The rows are grouped in 4 ways, from coarse to fine. Each group lies inside one group of the grouping before and may be the whole of it. The rows also spread widely along 16 directions, which tell nothing about the answers.
Some rows, each with its group in each grouping after it:
-40, -208, -229, 25, -214, -204, 40, 64, -213, -3, 51, 241, 45, -122, -166, -168, -268, -29, 38, 124, 179, 244, 365, -157, 329  q_223 sedi q_178 q_686
-325, -70, 134, -155, 45, 205, 234, 55, -107, -260, -22, -219, 338, -91, 141, -209, -125, 41, -118, -126, 235, -52, -124, 5, -3  q_223 mino q_456 q_443
-374, 222, 164, 48, -193, 209, 423, 223, 121, 304, -43, -16, 185, 177, -119, -217, -361, 97, -68, 347, 25, 476, -505, 169, 138  q_223 sedi q_178 q_338
-71, 278, -220, 43, -283, 1, -49, 342, -84, -302, 21, 92, 34, -310, -140, -227, -75, -141, -2, 442, 114, -275, -73, -208, 79  q_249 Kadif q_271 q_404
-387, -65, -295, 185, 307, 272, -222, -161, 158, 99, 185, -388, -532, -197, 106, -252, 107, 49, 17, 63, 384, -148, -41, -132, 226  q_249 Midir q_280 q_390
115, 541, 430, -41, -392, 411, -112, -187, -351, -95, 231, -22, 632, 36, 151, 277, -173, 284, -129, -10, -227, 217, -209, 400, 143  q_223 sedi q_594 q_431
-507, -208, 97, 73, 225, 163, 314, 17, 259, 500, -179, -43, -105, 70, 145, -177, -182, -201, 82, 124, -37, 176, -91, -45, 124  q_223 mino q_110 q_917
-89, -3, -129, -34, -111, 215, -25, -23, -101, 9, 21, -96, 212, -155, 401, -142, -39, -114, 97, -179, 335, -137, 136, -120, -75  q_223 mino q_110 q_99
-120, 98, -296, -140, -42, 40, -22, 277, 35, 182, -48, 98, -53, 173, -16, -299, -44, -260, 161, 119, 138, 404, 21, -498, 209  q_249 Kadif q_382 q_310
-158, 2, -158, 181, -180, 69, 224, 233, -454, 76, 42, -149, -175, 168, -117, -422, 150, -104, -223, 18, 593, 519, -35, 17, 543  q_249 Midir q_280 q_71
-75, 50, 373, 295, -101, -100, 319, 147, -2, 167, 78, 353, 7, 104, -176, -254, -192, 188, -44, 242, -61, 196, -121, 226, -63  q_223 mino q_722 q_391
9, -435, 55, 156, 27, -299, 274, 31, 16, -113, 100, -88, 71, 199, -338, 202, -51, 112, 148, 3, -95, 88, -21, 233, 117  q_249 Kadif q_271 q_116
-315, 55, 370, -226, 332, 202, 7, -244, -221, 56, -374, 27, 417, -277, 297, 60, -131, -245, -390, -135, -112, -159, 166, 99, 73  q_57 kisut q_878 q_727
10, -198, -100, 83, -134, 242, -54, 12, 179, -282, -35, 73, -463, 81, -49, -64, -360, 69, 119, -259, -362, -316, -160, 223, -104  q_223 sedi q_149 q_510
-117, 74, 209, -134, 79, 110, 184, 180, -60, -95, -59, -100, 161, -21, 190, -97, 140, -258, 69, -98, 91, -8, -197, -110, 106  q_249 Midir q_417 q_629
33, 243, 150, -236, -22, 304, -400, -155, -135, -89, 184, -57, -182, 66, 275, -19, 85, -182, 222, -1, -601, 164, 195, -560, 380  q_57 Vabu q_441 q_135
-131, -41, -71, -21, 106, 242, -119, -246, -1, 234, 223, -92, 165, 52, -8, 19, -66, 305, 24, 30, -88, 419, 174, 6, 125  q_223 sedi q_594 q_41
31, -138, -148, -22, 40, -110, -143, -145, -200, 73, -128, -65, 294, 69, 55, -30, 24, -94, -142, 126, -131, -102, 392, -68, -219  q_57 Vabu q_441 q_792
64, 32, 255, 129, -151, 161, 127, 63, -227, -184, 194, 24, -1, 67, 176, -263, 161, 69, 33, -122, -19, -76, 55, 24, -91  q_223 mino q_456 q_506
-170, -205, -124, -374, 396, 77, 68, -111, 229, 122, 70, -275, 274, -190, 176, 4, 218, 98, 121, -43, -3, 218, 149, -351, -99  q_223 sedi q_149 q_991
-71, 106, -130, 36, -57, 334, 114, 397, 163, -305, 291, 191, 78, -258, -230, -179, 40, 103, 418, 59, -1, 118, -224, -125, 115  q_57 Vabu q_869 q_774
366, 173, -50, -268, 119, -16, -115, -102, 26, -58, 66, 38, -76, -241, 144, 33, 292, 199, -140, -212, 111, 300, 41, -164, -122  q_57 Vabu q_441 q_135
-141, 57, -140, -202, 111, 162, -181, 4, -87, -321, 20, -16, 292, -63, -181, 121, -215, 157, -128, -210, 191, 22, -132, 175, 151  q_223 sedi q_149 q_991
-28, 70, -57, -97, -62, 370, 52, 129, 233, -171, 356, -76, 222, -241, 332, -53, -31, 24, 573, -360, 421, 73, -204, -249, 42  q_249 Kadif q_382 q_310
-87, -188, 496, -103, 310, 142, 130, 54, -60, -255, -26, 275, -344, -268, 102, -44, 225, -221, 96, -359, -313, -93, 108, -60, 379  q_223 sedi q_594 q_41
-139, 1, -10, -129, 21, 281, 32, 1, -154, 50, -73, 116, 768, -72, -169, 468, -282, -122, 122, -123, -158, 277, -48, 313, 438  q_249 Midir q_280 q_390
-26, -161, -177, -330, -96, -43, -194, -109, -37, -181, 327, -558, 318, 198, 312, 236, 92, -126, 546, -48, -90, 62, 141, -581, 239  q_223 sedi q_178 q_686
45, 308, -162, -384, -20, 208, -524, -269, 107, 88, 89, -287, 180, 340, 267, 506, -201, -43, 230, -137, -343, 204, -182, -276, 205  q_223 mino q_110 q_99
177, 126, -88, 115, -206, -286, -192, -122, -404, -250, -59, -53, -33, 103, -336, 40, -108, 246, -577, 157, 174, -16, 28, 348, 48  q_249 Kadif q_382 q_310
-103, -137, 371, -74, 61, -262, 133, -441, 41, 415, 42, -204, 537, 165, 314, 238, -327, 180, -36, 10, 33, 220, 104, 125, -141  q_223 sedi q_149 q_510
89, -329, -358, -172, -14, -129, -43, -30, 75, -323, -151, -11, -11, -134, -138, 152, -315, 14, -3, -260, 93, -68, 38, 43, 17  q_57 Vabu q_441 q_135
87, 113, -58, -95, 130, -1, 87, 13, 116, 24, -133, -30, 22, -279, 97, 9, 149, 78, -208, -68, 274, 0, -187, 124, -229  q_57 Vabu q_869 q_774
-173, -256, 48, 70, -135, -3, 228, -31, 141, -77, 7, -180, 307, -206, 169, 93, -282, -110, 288, 113, -57, -301, -8, 30, -71  q_57 Vabu q_441 q_135
-135, 266, 532, 96, 60, 308, 215, -44, -102, -281, -96, -80, -154, -350, -80, -339, 146, 311, -600, 327, -421, -246, -224, 348, -259  q_57 Vabu q_441 q_135
51, 211, -111, 64, -148, 225, -128, 4, -154, -31, -41, 169, 78, -267, 21, -27, -15, 49, -176, 117, -69, -150, 99, 156, -57  q_223 mino q_110 q_99
100, 351, 504, 414, -232, -257, 27, 99, -378, 192, 357, 350, 250, 205, -93, 70, 87, 48, 100, 240, 229, 229, -11, 219, 322  q_223 mino q_110 q_99
2, 12, 233, 71, 52, -308, 25, -124, 62, -101, 35, -82, 100, -126, 25, 187, -83, 68, -17, 211, -44, -314, -66, 69, -136  q_57 kisut q_878 q_727
129, 54, 14, 150, -217, 84, -11, -43, 3, 52, 107, 101, 59, -91, 33, 191, -185, -17, 194, 40, -142, -22, -51, 179, 134  q_249 Midir q_417 q_629
5, -535, -48, -115, -8, -235, 184, -9, -1, -204, 97, 58, 166, 44, 4, -189, -231, 14, 328, -144, -151, 110, 418, -402, -75  q_57 kisut q_878 q_727
-307, 33, -81, 77, 261, 67, -136, 24, 295, 185, -235, 386, -62, -6, -330, 24, -526, -33, -82, 199, -235, -12, -143, 173, 19  q_57 Vabu q_441 q_792
-114, -75, 233, -290, 313, 143, 197, -62, 248, -427, 4, -327, 5, -520, 161, 69, 184, 141, -27, -163, -42, -244, -282, -37, -108  q_57 Vabu q_869 q_774
-17, 210, -9, 73, -137, 27, 42, 131, 213, 35, 256, -246, 20, -67, 266, 128, 176, -81, 393, 248, 104, -221, -303, -175, -30  q_223 mino q_456 q_443
-19, 49, 8, -28, 167, -78, -156, -236, -183, 231, -209, -233, -119, -39, 340, -157, 306, -190, -353, 120, 36, -165, 272, -149, -169  q_57 Vabu q_869 q_774

New rows. What belongs after each?
260, 409, -376, 156, -122, 301, -637, 25, -198, -107, 22, 371, -59, -207, 92, 263, 16, -256, 108, -253, 233, -365, 47, 209, 173  q_57 Vabu q_869 q_774
-20, 67, 144, 10, -145, 208, -138, -76, -293, -460, 222, -281, -202, -52, 178, -80, 138, 65, -55, -216, 126, -217, -62, 52, 245  q_223 sedi q_594 q_431
-186, -34, -24, -112, 62, 85, 226, 195, 220, 9, -172, 116, -87, -191, -80, 2, -173, -88, 16, 22, -4, 54, -282, 72, 128  q_223 sedi q_178 q_686
-49, -72, 158, 86, -55, -87, -10, -323, -85, -24, 43, -321, 71, 98, 105, 145, -156, 267, -225, 10, 12, -127, -58, 285, -116  q_223 mino q_110 q_99
18, -626, -247, -280, 146, 48, 227, -359, 133, 194, -115, -449, 88, 83, 329, -44, -42, 117, -8, -400, -48, 317, 334, -177, -253  q_249 Kadif q_271 q_116
-244, 477, 209, 331, -93, 311, -58, 272, -38, 253, 31, 570, -292, -84, 16, -299, -265, -269, 56, 67, 310, 109, -234, 82, 454  q_249 Kadif q_271 q_116
54, 192, -22, -110, -177, 84, 4, 73, -234, 52, -275, -71, 151, 50, 186, 121, 85, -294, -197, 91, -168, -104, -64, 78, 49  q_223 mino q_722 q_391
-166, 120, 6, 253, -117, 217, 93, 33, 35, 34, 155, -197, -264, -38, -177, 10, 1, 131, -25, 303, -99, 67, -283, 214, 288  q_249 Kadif q_271 q_116
-224, -195, 150, -65, 195, 17, 344, 125, 217, 187, -8, -6, -149, 90, -195, -194, 115, 90, 42, 294, -461, 347, -52, -140, 30  q_223 sedi q_594 q_431
118, -116, -64, -330, -160, -7, 8, -151, -40, -38, 103, -423, 519, 416, 132, 281, -97, 143, 156, -145, -265, 310, -38, -89, -88  q_223 sedi q_149 q_991
-81, 229, 86, -91, 187, -55, -139, -170, 141, 342, 33, -2, -192, 57, 169, -31, -147, 15, -80, 4, 233, 364, -161, -180, 195  q_249 Midir q_417 q_629
-148, 217, -2, 168, -192, 225, -209, -72, -12, -152, 88, 149, -261, -300, 101, -125, -415, 77, -71, -18, 226, -306, -111, 179, 172  q_223 sedi q_149 q_991
57, 76, 89, 131, -228, 258, 118, -37, 7, 366, 30, 31, 248, 83, 304, -11, 26, -44, 184, 136, -361, 32, 102, 46, -253  q_223 mino q_110 q_99
-260, 92, -47, 64, 31, 65, 20, 164, 50, 40, -3, -67, 204, 6, -119, 20, -100, -157, 128, 281, -6, -75, -192, -4, 167  q_249 Midir q_280 q_390
-172, 139, -480, 113, -27, 24, -121, 80, 60, 252, 45, 163, -312, -180, -161, -221, -174, 85, -127, 280, 439, 264, 20, -117, 262  q_223 mino q_456 q_443
-101, 98, 203, 193, -181, -212, 303, 326, -28, 149, -448, 93, 451, 499, -91, -51, -161, -265, -226, 436, -308, -471, -310, 406, -636  q_223 mino q_456 q_443
-5, -161, 278, -234, -23, -36, 254, 17, 154, -81, 33, -85, 93, -17, 173, 76, -48, -127, 340, -36, -446, 176, -56, -326, 118  q_57 Vabu q_869 q_774
60, -95, -67, 21, -61, -73, -295, -195, -429, -327, 27, -146, -223, -94, 147, 55, 66, -99, -206, -296, 336, -295, 234, 101, 314  q_223 sedi q_178 q_686
22, -124, 416, 311, 119, -164, -78, 230, -92, -407, 290, -16, -125, 307, 180, -122, 404, -253, 469, -211, 101, -772, -49, 2, -230  q_223 sedi q_178 q_686
-355, 392, 83, 39, -208, 27, -2, 250, -22, 158, 75, 182, 431, 152, -308, 40, -433, -53, 112, 613, -140, 269, -280, -20, 387  q_223 sedi q_178 q_686
46, -96, 239, 90, -47, -354, 71, 68, -131, -214, -146, 109, -262, 4, 129, -32, -18, -255, -99, -80, 134, -450, -17, 52, 8  q_223 mino q_456 q_443
41, -8, 172, 75, -43, -99, 95, -97, 25, 155, -250, -62, -453, 145, 215, 14, -64, -111, -245, -76, -69, -124, -212, 206, -42  q_223 mino q_722 q_391
85, 174, 255, -186, 160, -207, -121, -144, -93, -24, -218, -40, 151, 93, 210, 65, -69, -68, -343, -173, 155, -90, -128, 74, -190  q_249 Midir q_280 q_71
201, -128, 15, 120, 92, -348, 146, -135, 200, 262, 35, 69, -288, -93, -73, 136, 82, 267, -106, 137, 11, 156, -19, 163, -123  q_223 mino q_722 q_391
270, -232, -413, 46, 77, 55, -185, 32, -65, 3, 166, -13, -78, 220, -54, 68, 361, 47, 220, -287, 29, 47, 235, 47, -124  q_223 sedi q_149 q_510
-69, 73, 246, 109, -187, -310, 22, -201, -175, 260, -40, -225, 172, 247, 225, 127, -279, -143, -102, 158, 197, 56, -82, 77, 182  q_249 Midir q_280 q_71
142, 61, -35, 344, -126, 275, 5, 106, -114, -139, 301, 202, 3, -220, -8, -171, 90, 172, 156, -187, 337, -86, 0, 299, -40  q_249 Midir q_280 q_71
46, -227, -274, 24, -140, 31, -5, 94, -61, -173, 79, 69, -84, 1, -58, -21, -133, -12, 186, -243, 203, 24, 64, 44, 153  q_223 sedi q_178 q_686
-138, 285, 303, -125, -36, -46, 79, 220, -44, -250, 18, 51, 401, -22, -118, 78, -111, -87, 60, 210, -86, 15, -327, -46, 156  q_57 Vabu q_869 q_774
-6, 451, 324, -125, -145, 277, 89, 173, -69, -94, -247, 130, 396, -148, 50, 250, -131, -232, -136, 115, -365, -142, -432, 301, 81  q_249 Midir q_280 q_71
-397, -261, -27, 102, 248, -256, -151, -34, 13, -114, 143, -153, 93, 137, -231, 126, -231, -129, 251, 156, 161, -99, 43, -129, 426  q_57 Vabu q_441 q_135
-2, -233, -63, -56, -116, 38, 49, 203, -109, -68, 25, 101, 174, 142, 94, -66, -40, -417, 470, -90, -264, 23, 237, -342, 214  q_249 Midir q_280 q_71
110, 41, -215, -205, -17, 288, 126, 292, 261, -162, -71, 455, 36, -258, 139, -331, -268, 9, 215, -428, 228, 135, -97, -208, -307  q_57 kisut q_878 q_727
13, 132, -349, -247, -172, 87, -221, 156, -302, -510, -126, -193, -29, -142, -51, -57, 34, -198, -182, -28, 119, -148, -39, -197, 261  q_57 Vabu q_869 q_774
-151, -91, 287, 350, 536, 231, -220, -136, -130, 8, 220, 94, 42, 164, 68, 91, 283, -12, 162, -479, 277, -273, 55, 385, 14  q_57 kisut q_878 q_727
95, 27, 262, -198, -176, -286, 209, 70, -77, -191, -180, -53, 92, -192, 242, -50, -81, -241, -84, 92, -46, -175, -51, -205, -27  q_249 Midir q_280 q_71
224, -58, -190, 189, -189, 167, -36, 4, -119, -11, 90, 76, 207, 122, -72, 67, 0, 127, 104, -140, -58, 49, 60, 308, -178  q_57 Vabu q_869 q_774
197, -293, -170, 67, -267, -246, 61, -112, -75, -374, 126, -249, -186, -156, -326, 411, -22, 252, -25, 156, -266, -121, -21, 305, 255  q_223 sedi q_594 q_431
140, 35, 373, 193, -99, -191, 181, 160, 23, 417, -155, 383, -213, 511, 224, -188, -42, -298, 115, -120, -120, 72, -75, 64, -195  q_223 sedi q_149 q_991
-111, 445, 106, -54, 198, 381, -321, 266, 74, -238, 220, 194, -169, -105, 172, -201, 213, -142, 246, -166, 165, -259, -248, -209, 59  q_223 sedi q_149 q_510
45, -85, -351, 48, -8, -283, -471, -424, -55, 137, 162, -161, 46, -119, 121, 307, -212, 95, 14, 88, 283, -186, 361, -21, 108  q_223 sedi q_149 q_510
-344, 277, 257, 287, -11, 382, -173, 23, -123, 321, 312, -129, 354, 183, 340, -75, 200, -279, 435, 361, -207, -275, 97, -113, 85  q_223 sedi q_149 q_510
143, -85, -196, -30, 140, -339, -322, -416, 13, 310, -157, -250, -82, 271, 222, 145, -59, 25, -282, -37, 123, -81, 201, -12, -312  q_249 Kadif q_271 q_404
5, 430, 138, 50, 63, 147, -300, -21, -112, 32, 20, -72, -63, 52, 390, -96, 197, -194, -90, -138, 402, -258, -156, -37, -78  q_249 Kadif q_382 q_310
-121, 48, 391, 258, -118, 120, 74, 119, -69, -153, 125, 162, -10, 315, -222, -108, -233, 40, 137, 115, -421, -7, -193, 202, 98  q_57 Vabu q_441 q_135
111, 83, -89, -160, 31, -142, -50, 115, -164, -334, 28, 74, 106, -301, -104, 16, 223, 29, -146, 120, 46, -138, 125, -132, 26  q_223 mino q_456 q_506
104, 76, -229, 17, -37, 169, -192, 132, -38, 2, 153, 32, 33, 336, -133, 11, 135, 49, 181, -28, -186, 122, -25, 6, -41  q_223 sedi q_149 q_991
-292, 2, -35, -233, 150, 106, 151, 21, 157, 62, 81, -146, 100, -292, -89, -64, 12, 120, 22, 349, -163, 300, -38, -266, 224  q_223 sedi q_178 q_338
-272, 104, -296, 43, 22, 423, -126, 98, -298, -152, 23, -193, -56, -204, -90, -248, 137, -83, -194, 91, 204, 23, 37, -3, 385  q_249 Midir q_280 q_71
11, -154, -167, 62, 8, -23, 42, -3, 59, 351, -2, 75, -92, -5, 144, 139, 40, -218, 242, -87, 102, 135, 118, -14, 229  q_223 sedi q_149 q_991
178, -182, 202, -171, -274, -440, 274, -74, -358, -111, -208, -245, 10, 215, -63, -18, 16, -54, -364, 225, -367, 296, 152, -111, 144  q_57 Vabu q_441 q_135
180, -2, 77, 19, -183, -101, 116, 47, -326, -122, -73, 70, 143, 209, -14, -326, 22, 189, -367, -32, 56, 84, 117, 130, -342  q_223 mino q_722 q_391
